There are 9 hidden switches. A switch that is on adds its own fixed numbers to the row, and there is some noise. The rows also spread widely along 12 directions, which tell nothing about the answers.
Known rows, each followed by its switches (1 for on, 0 for off):
[-3.70 -4.34  0.22 -2.35  0.97 -2.69 -0.37  0.51  2.69  0.87  2.67 -0.66
  2.52 -1.21 -0.81 -6.26  1.76 -1.72 -1.14  4.95 -4.02  2.27 -0.54 -1.57
 -1.36  1.40  0.62  0.83] -> 1 0 1 1 1 0 1 1 1
[ 0.53 -1.50 -3.97 -3.54  3.39  1.11  2.56  1.67 -4.77  6.27  2.42  4.22
 -5.81 -0.51 -1.91 -1.07 -2.34 -5.31 -2.61  0.04  2.07 -1.55 -0.52  2.21
 -4.71  6.54 -4.52 -3.48] -> 0 0 1 1 1 0 1 0 1
[ 0.23  0.98 -1.61 -1.72  1.74  0.16 -1.50  1.62 -0.17  2.17 -0.26 -0.19
 -0.32  0.07 -0.80 -0.80  0.17  1.60  2.14  0.83  1.50 -0.18  0.48  2.17
  0.76  2.47 -2.36  0.76] -> 0 1 1 0 0 1 1 1 1
[-2.51 -1.18  0.08  0.66  2.15  0.32 -2.84  0.14  2.10 -0.82  1.27 -3.88
  1.95  3.38  2.33 -1.64 -2.24  3.37  3.95  2.58  0.17 -1.72  1.03 -0.55
  4.12 -1.92  0.18 -0.31] -> 1 0 1 1 1 1 0 0 1
[ 0.93 -1.44 -2.29 -3.77  2.96 -2.09  1.46  3.07  0.92  4.71 -1.21  0.08
 -1.43 -0.14 -1.59 -2.13  2.48  1.35  2.50 -1.70  0.84  0.05  1.85  4.45
  1.41  5.46  0.39  0.88] -> 0 1 1 1 0 0 1 1 1
[-2.13  3.19  1.89 -0.24 -0.81  1.08 -2.42 -0.05 -1.84 -1.05  1.88 -0.88
  1.51  3.02  0.87  0.25 -0.67  1.50 -1.00 -0.28  3.10  0.34 -0.71  0.75
  1.26 -0.88 -0.30  0.90] -> 1 0 1 1 0 1 1 0 1
[ 1.49  0.86 -0.53 -1.27 -0.65 -2.05  0.20  1.26 -2.07  1.44  3.00  0.57
 -1.97  1.42 -0.83 -0.95 -0.23 -1.51 -2.73  0.76  1.30 -0.54 -1.23  1.40
  1.92  3.08  0.43  0.46] -> 0 0 0 1 0 1 1 0 0
[-1.38  0.12  0.08 -3.16 -0.53 -0.82 -0.19  0.01 -2.61  1.92  4.06  2.57
  0.36  0.82  0.65 -1.44 -0.56 -2.41 -3.36  1.45  0.66  0.13 -1.87 -0.57
 -2.25  0.41  1.81 -0.09] -> 1 0 1 1 0 0 1 0 1
[-2.19  0.72  1.81 -0.77 -0.94  2.18 -2.55 -3.18 -0.80  0.22  0.25  3.21
  1.16  4.29  2.93  1.30 -3.19 -5.16 -0.44  2.48  2.17  2.16 -3.69 -0.95
 -1.72 -1.43  0.41  0.48] -> 1 0 1 0 0 0 1 1 0
[ 0.05 -0.57  3.08  0.72  1.88 -0.50  1.74  2.68  4.99 -1.30 -2.94 -2.40
  0.69  0.88 -5.89 -1.32  0.76 -4.18  2.22  0.07 -1.49  3.97 -3.69  0.08
 -4.19  2.55  1.24  3.41] -> 1 0 0 0 0 0 1 0 1
[-1.33 -1.88  1.88  1.94 -1.64  1.02 -3.63 -1.96  0.17 -1.05  0.15 -2.30
 -0.94  1.37  0.45 -1.45 -4.78 -3.93  0.22  7.66 -2.65  1.26 -1.17 -1.61
  0.28  1.47 -3.16 -1.02] -> 1 0 1 0 0 0 1 1 1
[-2.12  1.06  0.07 -0.45  1.60  1.04  0.00  2.61 -1.17  1.05  0.39 -2.41
  0.21 -0.38 -0.98 -1.01 -0.77  0.14 -0.11  1.18  0.15 -0.40  0.89 -1.08
 -1.78  0.90 -2.51 -0.98] -> 0 0 1 1 0 1 1 0 1
[-0.24 -0.10 -0.54 -2.37 -1.37  0.06 -1.20 -0.32 -2.61  2.60  2.53  0.90
 -0.76 -3.92 -0.80 -1.67 -0.44 -2.91 -4.15  2.69 -1.03  0.45  0.29 -0.56
 -4.23  2.33 -3.05 -1.34] -> 1 1 1 1 1 0 0 1 1
[-0.58 -2.36 -1.20  0.52  1.54  0.76  0.03  0.91 -0.77  0.44  0.52  0.43
 -1.23  2.08  0.07 -0.47  0.22 -0.51 -1.08  1.41  0.03 -0.80  0.52  0.39
 -0.54  0.76 -0.84 -1.30] -> 0 0 1 1 0 1 1 0 1
[ 0.16 -2.02  0.10  3.69 -0.98  0.79 -2.65 -1.88 -2.04 -2.01  1.61 -0.43
 -1.77  2.97  0.51 -1.18 -1.35  1.10 -0.91  4.43 -0.69 -0.66 -0.32  1.20
  3.57  0.40 -1.89 -2.03] -> 1 1 0 0 0 0 1 0 1
[-0.80 -1.51 -1.38 -0.86  1.60  1.35  0.97  0.82 -2.53  3.53 -0.18  0.21
 -1.75  0.31  1.07 -0.28 -0.99 -3.26 -0.55  1.66 -0.15 -0.70  1.04 -0.87
 -2.26  0.94 -0.43 -3.25] -> 0 1 1 1 0 0 1 0 0
[ 2.35  1.79  2.04  0.52 -1.69  1.17 -0.67  0.65 -1.32 -0.35 -1.26 -1.91
  2.13  2.98 -0.69  3.49  0.21 -2.90 -1.02 -1.31  0.41  1.20 -1.57  0.92
  0.43  1.45  2.25  0.14] -> 1 0 1 0 0 1 1 1 1
[ 2.25 -2.36 -0.79 -3.42  1.83 -1.27  2.03  1.04  1.30  4.34 -0.28 -1.55
 -3.41  1.37  1.53  0.24 -3.32 -2.72  1.95  1.51  0.48 -2.54  2.50  1.08
 -0.54  2.80  3.47 -0.05] -> 1 0 1 1 1 0 1 0 0
[ 2.03 -1.78  3.43  0.86 -1.06  0.70 -0.76  1.81  1.98 -0.43  0.76  0.12
 -1.95  3.23 -2.58  0.70 -5.44 -5.49 -0.95  3.30 -1.58  0.75 -4.78 -1.35
 -3.17  2.08  2.56  1.84] -> 0 0 1 1 0 0 0 0 1
[-0.38  0.09 -0.83 -2.14  0.57 -1.35  0.08  1.02 -0.38  0.94  1.10 -1.36
  0.56 -0.72  0.51 -1.68  1.90  0.09  0.25  0.79 -0.33 -0.81  1.28 -0.05
 -0.32  0.04  0.64 -0.10] -> 0 1 0 0 0 1 1 0 1
[-4.29 -0.20  0.52 -1.89  0.85  0.97 -0.04 -1.56  0.02 -0.44 -0.83 -0.10
  2.20  1.26  3.76  0.19  1.27 -3.46  0.61 -0.16  0.68  0.74  0.92 -2.50
 -3.69 -3.73  0.34 -1.13] -> 0 0 0 0 0 1 1 0 1
[ 1.75 -1.70  1.27  0.33  1.18  2.68  0.20  2.87 -0.10  0.42 -3.00 -1.43
 -2.29  5.17  0.44  2.23 -4.09  2.50  1.66  0.61  0.59 -1.82  4.15  1.89
 -0.04  2.15  2.14  0.79] -> 1 1 1 0 0 0 1 1 1
[ 1.97 -0.56 -2.12  0.04  0.98  0.49 -0.66  4.35 -6.67  3.17  5.36 -1.30
 -0.15  0.92 -0.32 -0.18 -2.88  0.20 -3.27  3.08 -2.08 -3.13 -0.07 -2.61
  1.74  2.60 -1.01 -4.92] -> 1 1 1 1 0 1 1 1 1
[-0.01  3.16  1.27  1.53 -1.12  2.81 -2.18 -2.17 -3.38 -0.12  1.29  2.11
  1.55  3.93  3.76  5.38 -1.68 -0.76 -1.21 -3.42  3.67 -0.95 -3.12 -0.59
 -0.08 -4.69  0.85 -3.21] -> 1 0 0 1 0 0 0 0 1
[ 0.50 -2.11  2.05  2.61  0.09  2.20 -0.20 -0.40  0.81 -2.71 -2.25 -1.58
  2.35  3.92  1.30  2.69  1.09 -1.38  0.09  0.77 -1.10  0.41  0.17 -1.26
 -1.53 -3.28  3.77 -0.63] -> 1 1 1 0 0 1 1 0 1
[ 2.93  1.93 -0.44  1.29 -2.33  2.85 -0.28 -0.40 -5.80 -0.25 -0.11  0.95
 -0.85  2.04 -0.88  3.41  0.83 -1.64 -5.29 -1.82  2.26 -0.43  0.57  1.99
 -0.57  1.77  0.33 -1.35] -> 1 1 1 0 0 1 0 0 0
[ 1.13 -1.77 -0.89  0.47  0.11 -0.47  0.15  0.28 -0.83  1.93  1.60  0.45
  1.29 -1.11  0.85  0.40  2.36 -0.27 -1.32  1.00 -2.09 -1.12 -0.83 -0.76
 -0.89 -2.01  2.22 -2.99] -> 0 1 1 1 0 0 1 0 1

New rows. What belongs after each?
[-0.96  0.40  1.74 -0.70  0.10 -0.82  1.01  0.46  1.79 -1.06 -1.29 -1.44
 -1.22  1.57 -0.25 -0.94  1.62  0.20 -1.35 -0.79  2.11  0.91  2.57  1.84
 -0.80  1.21  0.93  2.84] -> 1 0 0 1 1 1 1 0 0
[ 1.09  0.66  0.39 -1.53 -0.25 -2.06  1.61  3.58 -1.20  2.02  0.86 -1.58
  1.17 -1.17 -1.19 -0.89  2.61  1.73 -2.37 -1.00 -1.36  0.11  1.87 -0.29
  0.18  1.80  2.57  0.01] -> 1 1 0 1 0 0 1 1 0
[ 1.00  5.56 -1.73 -2.75  1.93  0.30  1.12  4.49 -6.63  4.17  4.55  0.77
  2.13 -0.39 -4.38  0.10  2.50 -0.20 -2.92 -4.91  3.19  0.15 -3.68  1.35
 -0.31  3.73 -0.82 -1.94] -> 1 1 1 1 0 1 1 0 1
[ 1.64  0.72 -0.82  1.31  0.08  2.08  0.92  2.49 -4.76  1.59 -0.78 -3.75
 -1.31 -0.72 -2.15  1.42 -0.19 -2.22 -3.02 -0.07 -0.54 -0.91  2.27 -0.91
 -1.12  3.35 -1.51 -3.44] -> 1 1 1 1 0 1 0 0 0
[ 0.94 -2.59 -0.34  2.05  1.81  1.31  1.64  1.45  0.88  0.76 -1.87 -0.74
 -0.37  0.67 -0.53  2.03  1.13 -0.97 -0.23 -0.13 -1.37 -0.39  0.61 -0.59
 -2.49 -0.56  1.13 -2.43] -> 1 0 1 1 0 0 1 0 1
[ 1.59  1.64 -0.27  1.78 -1.60 -0.12 -1.05 -0.73 -2.36  0.12  2.04 -0.05
  0.59 -1.34  0.28  0.81  1.37  1.48 -2.76  1.50 -0.60 -0.91 -0.21 -0.46
  0.52 -1.98  0.23 -1.88] -> 1 1 0 0 0 0 1 0 0
[-1.09  0.07  1.01 -1.04 -0.43  0.02  0.37 -0.39 -1.14  0.96  0.44 -2.67
 -2.02 -1.23  1.48 -0.33 -1.60 -2.55 -1.33  1.54 -0.30 -1.00  2.25 -1.00
 -2.42  0.53 -1.43 -2.01] -> 1 0 0 1 1 0 1 0 1
[-1.83  0.80  0.49  0.97  1.15  2.13 -1.11  1.13 -3.39  0.35  1.09  1.36
 -1.32  4.17 -1.03 -0.37 -2.23 -1.13 -0.96 -1.23  2.57  0.62 -2.58  1.29
 -0.21  2.00 -2.64 -1.50] -> 0 1 0 1 0 0 0 0 1
[-5.91 -0.30 -0.64 -1.86  3.43  1.55  1.56  2.50 -3.85  1.57  1.44 -1.21
  3.08  2.36 -0.75 -3.39  1.81  0.04 -1.01 -1.63  0.26  1.15  1.01 -0.80
 -0.88  1.53 -0.64 -2.67] -> 1 0 1 1 0 0 1 0 1
[-0.97 -1.89  0.29 -0.29 -0.26  3.15  1.24  1.03 -3.74  1.67 -1.65  0.73
 -1.28  1.83  1.14  0.99 -1.15 -2.36 -4.11 -0.58 -0.03 -0.07  3.51  0.16
 -3.65  2.05 -0.87 -2.28] -> 0 1 1 1 1 0 0 1 0
[ 1.73 -0.26 -1.96 -2.47  0.00 -1.36 -0.09  0.58  0.91  1.67  1.84  4.31
 -0.94 -0.83 -0.92 -0.02  2.62  0.42 -2.44 -0.98  1.92 -0.44 -1.10  2.35
 -2.11  0.67  0.91  2.21] -> 0 0 1 1 0 1 0 0 1
[ 1.24  1.38  1.39 -0.37 -3.15 -1.92 -1.17 -0.34 -1.58 -1.79 -0.40 -5.28
  0.93  2.13 -0.30 -1.56  2.11  0.16 -0.91 -0.14 -0.08  0.46  2.63  2.93
  5.90  3.30  2.82  1.72] -> 1 1 0 0 0 1 0 0 0
[ 2.16  1.09 -0.32  0.33 -1.36 -0.14 -2.26 -1.93  2.47  0.57 -1.01  0.03
 -1.34 -0.94  0.77  1.44 -1.06  2.44  1.32  2.13  1.39 -1.45  0.86  2.00
  1.16 -1.12  0.40  2.00] -> 1 0 1 0 0 0 0 0 0
[ 1.28  0.93  1.26 -0.80  0.05 -0.81  0.69  3.18 -0.52  2.58  1.44 -3.43
 -1.05 -3.34 -1.24  0.19 -2.73 -3.29 -0.23  2.47 -2.70 -1.25 -0.93 -3.78
 -4.20  0.29  0.03 -1.98] -> 0 1 0 1 0 0 1 0 1
[ 0.44 -0.93 -1.97  3.11 -0.66  2.32 -0.92 -2.96 -4.34 -1.23 -1.45  0.32
 -0.04  3.28  1.71  1.33  4.26  1.10 -2.61 -0.60  1.63 -0.04  2.66  3.59
  4.00  0.28 -1.01 -3.24] -> 1 1 1 0 0 1 1 0 0
[-0.83  2.18  1.13 -2.67  0.92  0.14  1.63  2.45 -0.80  2.61 -0.81 -1.51
  2.95  1.31 -0.22  0.76  1.67  0.57 -0.53 -4.01  1.54  1.04  1.29  1.34
 -0.13  1.58  2.91  0.53] -> 1 0 1 1 1 0 1 1 0
[ 3.03 -1.82 -0.77 -1.13 -3.53 -2.23 -2.32 -2.23 -0.08  0.60  0.90 -0.45
 -4.05 -1.75  2.69  0.45 -1.43 -4.26 -2.75  4.77 -1.02 -1.22  1.77 -0.12
  0.11  2.34 -1.63 -0.74] -> 1 0 0 1 0 1 0 1 1
[ 0.81 -2.14 -1.52 -0.44  2.20 -1.32  1.13  0.68  2.08  1.47 -1.91 -3.59
 -0.52 -0.30 -2.97 -2.63  2.03 -3.99  2.26  2.68 -1.59  1.48  0.03  0.86
  1.05  4.31 -0.38  0.07] -> 1 0 1 0 0 1 1 0 0
[ 2.64 -5.61 -3.61  2.15  1.81 -1.02  0.90 -2.42  2.72  1.34 -2.67  2.03
 -1.27  1.79 -0.68 -0.41  5.19 -1.43  1.52  0.91 -1.25  0.79 -0.86  4.67
  3.75  2.15  0.99 -1.27] -> 0 0 1 0 0 0 1 0 0
[ 1.90 -0.20  1.13  0.24  0.25  2.41 -0.30  1.34 -2.53  2.61 -0.45 -0.51
 -0.64  3.32  2.66  4.05 -4.58 -3.38 -0.30  1.33  0.10 -1.59 -0.32 -2.49
 -1.64 -0.69  2.68 -2.83] -> 1 1 1 1 0 0 1 1 0
[-1.54  1.66  0.14 -1.81 -1.35  0.10 -0.81 -0.73 -1.35  0.03  0.86 -0.57
  2.67 -1.70 -0.22 -1.73  2.73 -0.21 -2.56  0.16  0.27  0.67  1.08  0.53
 -1.64 -0.68  0.10  1.23] -> 0 1 1 0 1 1 0 0 0
[ 0.24  0.36  1.41  1.46 -1.15  0.88 -0.44  0.14 -0.35  0.15 -1.75 -0.31
 -0.82 -0.24 -1.32  1.25 -0.48 -5.14 -2.39  0.54 -0.30  2.57 -2.03 -1.20
 -3.09  1.74 -1.82 -0.69] -> 1 0 0 1 0 0 0 1 0
[ 2.45  0.20  1.01 -2.05 -1.43 -0.92  0.16  0.79 -1.15  0.94 -0.52 -2.41
 -1.21  0.66 -1.96 -0.89 -0.54 -2.28 -0.78 -0.47 -0.48  0.51  1.18  3.25
  1.15  5.82  0.53  1.14] -> 1 1 0 0 1 0 0 1 1
[ 2.43 -0.16 -1.86  0.24 -0.55  0.25 -0.40 -2.00 -1.75  1.96  0.36  0.61
 -3.33  0.68 -0.02  0.29 -0.70  0.32 -1.10  1.48  1.72 -1.82  1.59  4.27
  2.65  2.98 -1.24 -0.73] -> 1 0 1 0 1 0 1 0 0
[-3.14 -1.08  4.62 -1.75 -0.61  0.02 -0.16  2.43  1.20 -1.32  0.14 -3.05
 -2.90  1.39 -0.92 -3.49 -5.66 -4.14 -1.03  5.40 -1.15  1.18  1.39 -3.14
 -5.95  2.10  0.40  3.10] -> 1 1 0 1 0 0 1 0 1
[-0.02  0.16 -2.79 -5.64  3.42 -2.30  0.36 -1.47  2.63  5.47 -0.29  1.60
 -1.13 -0.14  3.30 -0.36  0.07 -4.86  5.35 -0.93  3.14 -0.01 -2.00  0.43
 -1.10 -0.20  1.76 -0.02] -> 1 1 0 1 0 0 0 0 0
[ 0.65  2.42  1.20  0.86 -2.55  1.46 -0.56  0.04 -4.01  1.07  1.63 -1.34
  1.50  0.14  0.28  2.51 -0.43 -1.22 -4.10 -1.43  0.03 -0.72 -0.50  0.03
  0.10 -0.38  0.73 -2.96] -> 0 0 1 1 1 0 0 0 0
[ 2.77  0.06  0.60 -4.61 -2.10 -2.04 -1.46 -3.75  1.03  2.53  0.08  3.00
  0.41  2.44  2.03  1.12  0.51 -7.28  1.29 -0.05  1.92  1.90 -4.26  3.63
  0.69  1.94  4.75  2.07] -> 1 1 1 0 0 0 1 1 1
[ 0.13 -0.70  0.97  4.12  1.68  2.84  0.88 -0.08 -0.01 -0.99 -3.33 -2.42
 -0.63  2.54 -1.13  1.48 -0.34 -1.42  0.93 -0.12 -0.07  0.88  0.00  0.49
 -0.71  0.03 -1.63 -2.37] -> 1 1 0 0 1 0 1 0 0
[-0.62  0.25  0.53  0.63  1.62 -0.42 -0.62  3.45  1.58 -0.56 -0.02 -1.67
  2.34  0.13 -1.72 -1.20  1.48  2.88  1.24  1.01 -1.43  0.50 -0.20 -1.30
 -0.48 -0.37 -0.64  0.84] -> 0 1 0 0 0 1 1 1 1
[ 1.06 -2.76 -2.30 -2.05 -0.05 -2.57 -0.58 -2.96  1.81  2.69 -2.36 -2.37
 -0.15 -2.49  0.42 -2.11  3.61 -4.33  2.88  2.44 -2.17  1.67  1.02  3.14
  2.97  4.06 -1.24 -1.58] -> 1 0 1 0 0 0 1 1 1
[ 0.62 -3.24  0.93  3.01  0.00  0.88 -0.25  2.16  2.02 -1.94  1.20 -1.91
  0.27 -2.74 -0.08  0.20 -2.10  0.00 -2.90  6.82 -5.64 -1.70  1.81 -6.66
 -6.17 -3.42 -1.49 -1.60] -> 1 0 0 0 1 1 1 1 1
[ 1.69 -0.73  0.78  0.28  1.05  2.81  1.62  5.52 -0.06  0.49 -2.15  2.19
 -1.43  1.35 -5.05  0.96 -0.63  2.15 -2.60 -1.89  0.01  0.60  1.25  1.71
 -5.66  3.71  0.15  2.75] -> 0 1 1 0 0 0 0 1 1
[ 2.18 -0.36  1.52 -1.47 -1.46 -1.35  1.14  0.67 -0.16  1.03  1.22 -0.04
  2.49  1.58  1.68  1.67  2.02 -0.77 -2.04 -1.01 -0.81 -0.41 -0.15 -0.56
 -0.38 -2.14  8.44  0.53] -> 1 1 1 1 0 0 1 0 0
[-2.18 -1.04  0.23 -1.01  0.98  2.48  0.50  1.57 -1.62 -0.01 -0.68  1.11
  0.81  1.08  0.96  0.42  1.17  1.26 -3.24 -1.27  1.01  0.10  3.64 -0.55
 -4.75 -0.49 -0.73 -0.27] -> 1 1 1 1 1 1 0 1 1
[-0.35  0.56 -1.48  0.44  0.18 -0.12 -0.86 -1.48 -1.88  1.69  2.29  1.29
  0.52  0.60  1.46  0.26  0.69 -0.64 -1.45 -0.85  1.22 -0.79 -1.85  0.61
  1.55 -0.92 -1.13 -2.79] -> 0 0 0 1 1 0 0 0 0
[ 1.30  0.66  0.62  0.24  0.95 -0.74  0.20  1.00  1.08  0.64  0.80  1.44
  1.51  3.51 -1.95 -0.33  3.09  4.15  0.05 -3.04  2.55  0.77 -1.75  4.73
  3.32  0.94  3.90  2.57] -> 1 1 1 1 1 0 1 0 0
[-1.45  1.84  0.25 -1.41  1.64  4.40 -0.86 -0.96 -1.80  2.31 -3.29 -0.62
 -0.31  4.24  3.15  3.46 -4.52 -2.45  2.64 -1.96  4.05 -0.42  1.52  1.11
 -1.07  0.50 -1.55 -1.33] -> 1 0 1 0 1 0 0 1 0
